All rows are made from the same 11 directions, up to rounding. Whole rows:
(in the rows, 128 means zero)
101,137,156,172,130,133,126,129,161,95,122,155,138,123,83,143,96,116,105,109,136,87,138,110
172,110,128,121,145,129,112,151,134,117,90,75,139,110,121,146,141,168,169,79,122,111,117,96
142,128,118,123,102,127,129,144,95,99,104,113,146,138,146,119,149,117,161,125,148,142,99,116
91,141,103,107,98,128,112,85,134,118,137,123,98,95,122,100,135,115,119,172,134,185,129,117
102,142,164,176,155,152,181,152,146,134,112,157,161,152,119,143,112,96,135,70,137,64,133,154
175,131,92,149,106,141,130,185,80,180,142,157,121,157,143,105,114,141,106,135,155,124,102,124
129,122,146,113,120,140,136,86,158,85,129,119,99,84,95,152,146,118,138,143,85,163,153,157
155,123,124,127,167,40,89,136,115,132,150,134,113,208,135,142,134,155,100,125,171,104,112,95
100,164,123,142,84,120,102,191,109,142,113,170,169,119,143,91,79,101,130,152,179,93,91,120
129,124,140,145,131,161,121,140,157,119,103,107,146,88,102,140,104,142,143,89,112,90,132,108
131,94,122,149,135,113,111,142,108,136,133,140,179,185,182,146,104,116,142,107,140,70,104,141
94,140,159,137,158,73,138,121,153,97,115,144,131,157,113,143,143,111,131,113,159,122,133,128
127,176,169,117,128,171,171,173,106,151,135,145,148,113,115,99,120,136,91,154,108,118,155,125
102,118,119,129,141,126,110,83,195,144,133,126,96,84,114,156,103,104,157,102,107,101,130,182
126,115,128,104,127,83,135,107,99,91,123,120,135,171,163,132,176,111,152,148,143,174,117,138

The start of a row, then its end:
141,139,104,99,122,140,152,141,126,162,98,100,116,97,158,120,154,103,208 -> 98,131,139,96,185
149,106,135,127,140,106,120,132,105,91,111,100,159,171,151,145,149,136,153 -> 104,138,112,111,104
82,137,108,122,160,103,96,133,151,202,138,127,139,131,156,103,88,146,113 -> 119,156,90,124,108
146,127,91,132,145,123,142,172,127,206,109,125,112,122,143,108,135,154,147 -> 95,159,144,114,132
121,111,118,135,175,91,111,120,173,176,138,132,100,125,111,140,117,168,103 -> 109,135,130,152,118
120,131,116,134,122,133,95,129,106,135,146,123,149,153,142,108,99,143,92 -> 141,140,97,119,76
159,162,157,97,149,98,140,185,110,157,127,136,127,132,123,114,142,159,111 -> 151,133,136,141,125
150,123,123,84,116,84,97,157,121,132,115,121,120,91,130,114,148,170,130 -> 180,132,199,137,111
98,128,89,144,110,142,111,144,148,165,103,126,122,79,118,95,108,146,130 -> 121,159,156,121,93
88,197,144,65,126,116,97,132,154,139,112,92,125,59,121,92,112,121,155 -> 150,133,107,116,117
148,103,98,132,120,90,90,160,163,164,111,147,107,84,121,141,108,146,155 -> 125,144,146,117,157
106,190,132,110,118,94,115,138,156,134,120,143,100,103,114,121,111,72,172 -> 122,161,85,88,179
90,145,161,114,128,178,154,115,159,131,120,123,150,71,125,129,110,105,146 -> 127,83,107,153,166
115,128,138,145,150,155,160,116,138,147,134,132,142,149,146,143,117,97,145 -> 86,114,72,125,170
123,102,142,142,117,123,110,107,129,74,131,131,143,134,113,144,127,139,103 -> 147,117,143,145,95
105,134,139,167,97,134,130,176,146,113,90,168,159,95,109,128,98,104,148 -> 116,155,113,116,138
134,180,165,114,125,139,191,136,92,106,135,144,130,168,141,126,158,62,153 -> 128,127,101,111,191
136,132,139,128,172,100,126,83,149,107,144,104,91,164,101,153,147,134,116 -> 97,126,105,134,112
115,174,153,84,153,113,130,138,151,122,95,80,111,75,86,101,158,172,129 -> 130,134,166,150,68
192,116,125,100,159,82,129,136,129,120,109,90,90,136,116,155,182,161,165 -> 101,129,159,122,132
110,108,118,117,132,81,118,177,151,180,94,154,159,102,174,131,116,120,187 -> 122,154,137,113,190
102,88,121,153,115,113,100,156,107,124,114,147,197,154,168,119,103,145,114 -> 142,155,128,124,86
80,124,175,115,145,60,116,141,172,104,104,160,163,109,131,150,120,115,148 -> 147,137,133,148,161
168,124,108,157,101,185,161,105,102,92,133,116,93,141,99,134,155,112,127 -> 106,115,144,117,123
141,119,108,107,115,169,124,82,141,146,158,113,88,88,125,134,124,123,128 -> 145,77,143,140,167
142,136,148,98,107,123,130,107,135,94,139,135,110,104,125,151,138,90,157 -> 157,93,135,128,196
147,122,117,172,114,177,161,140,106,148,152,164,118,149,113,123,117,128,83 -> 128,121,130,139,130
145,109,108,86,95,145,100,143,93,172,156,135,154,108,191,112,103,134,129 -> 191,93,138,125,167
190,101,106,151,112,196,119,150,126,127,105,85,129,89,105,143,115,165,150 -> 76,98,102,117,98
150,118,102,137,125,106,77,151,161,157,125,134,100,88,98,134,95,164,120 -> 124,140,123,123,111
135,124,142,148,94,144,146,152,137,68,72,126,153,95,115,150,139,87,203 -> 91,134,121,100,159
164,106,146,144,100,120,130,153,106,96,139,174,149,152,140,161,119,99,135 -> 149,114,113,120,184
136,138,165,103,143,152,195,137,75,105,112,102,176,174,175,125,180,106,162 -> 116,111,128,128,148
60,148,99,142,94,153,110,126,134,170,142,162,139,101,141,81,76,106,98 -> 163,152,126,122,118
149,129,151,133,124,118,163,168,110,93,89,130,146,133,119,134,167,130,154 -> 118,142,162,128,126
158,62,123,185,114,132,95,140,157,113,133,168,137,116,103,177,85,148,108 -> 117,107,111,143,138
137,124,128,135,112,172,132,136,159,154,135,146,105,57,90,130,103,145,108 -> 144,88,148,159,150
139,116,75,165,118,102,112,139,135,144,108,136,99,146,126,131,127,112,163 -> 80,186,122,79,131
165,146,129,142,134,145,131,93,133,107,164,125,69,147,79,148,130,121,97 -> 115,109,100,128,127
96,123,125,142,88,121,65,131,100,88,141,142,177,144,137,103,82,139,75 -> 181,151,112,120,47
181,111,152,135,154,144,141,108,102,87,150,99,124,180,109,157,154,160,93 -> 112,93,111,148,89
142,125,127,113,124,49,82,134,121,97,133,141,118,157,129,139,135,132,126 -> 158,160,140,110,117
154,128,58,126,119,153,89,71,121,148,160,78,55,129,108,108,130,153,103 -> 117,133,139,105,70
77,81,111,121,127,128,51,85,140,144,160,118,180,128,179,125,65,151,93 -> 162,106,92,140,91
96,112,129,109,127,131,130,71,116,82,124,91,148,146,157,128,158,111,146 -> 133,118,150,128,112
110,156,122,97,130,124,92,117,122,124,122,81,139,122,141,104,119,134,140 -> 124,141,95,105,81
71,150,147,99,102,137,103,106,119,94,129,116,173,109,151,102,108,106,126 -> 173,122,116,126,104
135,117,145,145,106,132,182,173,97,128,121,187,151,142,142,126,148,111,121 -> 160,130,181,145,174
109,138,102,129,180,140,126,86,153,163,125,65,101,139,119,115,136,156,128 -> 62,142,99,124,69
68,100,164,162,137,150,119,92,174,62,97,110,190,114,122,161,100,106,154 -> 80,112,70,137,109
130,130,118,152,106,183,145,103,156,107,116,118,97,79,83,137,127,112,144 -> 100,108,134,129,137
125,158,173,123,110,81,125,195,135,103,107,182,140,94,87,120,124,140,104 -> 183,150,167,149,123
146,130,132,149,97,138,113,140,117,105,149,164,118,126,96,129,106,132,81 -> 165,123,133,136,114
165,103,152,103,166,73,98,148,141,131,126,115,146,144,148,169,126,153,152 -> 115,112,90,129,151
107,176,142,165,82,133,106,112,143,54,136,162,103,121,62,131,94,71,109 -> 136,153,82,102,116
105,94,148,161,166,134,191,130,159,138,99,146,147,134,131,155,153,122,151 -> 79,121,149,159,168
108,148,166,102,174,164,162,93,117,125,139,78,159,158,152,126,142,127,126 -> 102,91,77,147,113
162,163,147,101,132,116,162,154,72,115,134,123,118,166,123,102,178,147,99 -> 162,139,173,136,96
119,124,116,177,161,57,139,153,148,137,102,161,116,187,121,145,140,110,150 -> 66,206,111,98,135
145,158,153,132,129,143,140,121,131,97,132,123,124,143,118,154,120,78,162 -> 92,115,48,101,172
91,137,116,159,106,93,102,119,147,93,115,155,127,141,119,133,108,79,150 -> 113,179,100,89,133
113,103,143,161,160,109,140,143,112,142,140,158,179,205,169,143,112,122,109 -> 107,144,78,130,132
139,101,106,109,104,140,79,141,136,187,164,155,125,73,140,118,77,167,85 -> 196,89,151,155,143
126,107,86,125,117,114,119,145,114,154,102,115,136,125,161,108,143,140,158 -> 121,161,169,105,114
109,168,157,128,151,111,142,175,144,154,110,144,139,116,107,111,117,140,116 -> 121,152,111,138,114
147,131,137,129,96,150,100,143,107,92,124,119,167,130,146,139,98,100,158 -> 122,117,59,93,137
108,136,93,161,96,165,128,167,121,125,63,100,163,102,134,98,118,115,187 -> 66,181,109,76,83
87,123,154,149,98,174,122,182,122,140,111,160,220,96,156,110,65,124,119 -> 147,118,84,137,122
131,137,140,127,128,71,84,156,154,87,90,118,126,102,86,133,128,156,137 -> 123,165,136,119,74
71,169,124,112,168,100,143,87,144,175,162,137,94,160,136,101,131,110,96 -> 135,153,122,136,133
122,120,151,100,110,111,114,164,99,118,123,142,171,111,142,104,132,170,91 -> 204,121,190,161,89
185,56,107,116,111,138,96,121,86,90,118,79,164,145,171,151,150,167,153 -> 129,98,151,118,97
130,104,101,150,132,179,116,93,111,171,187,134,128,163,151,124,86,139,69 -> 134,97,84,139,117
141,128,105,137,92,106,128,177,99,131,107,158,126,125,127,102,143,137,125 -> 158,172,193,114,112
97,138,120,100,141,80,100,94,154,139,144,129,98,121,129,122,129,125,121 -> 154,140,148,132,135
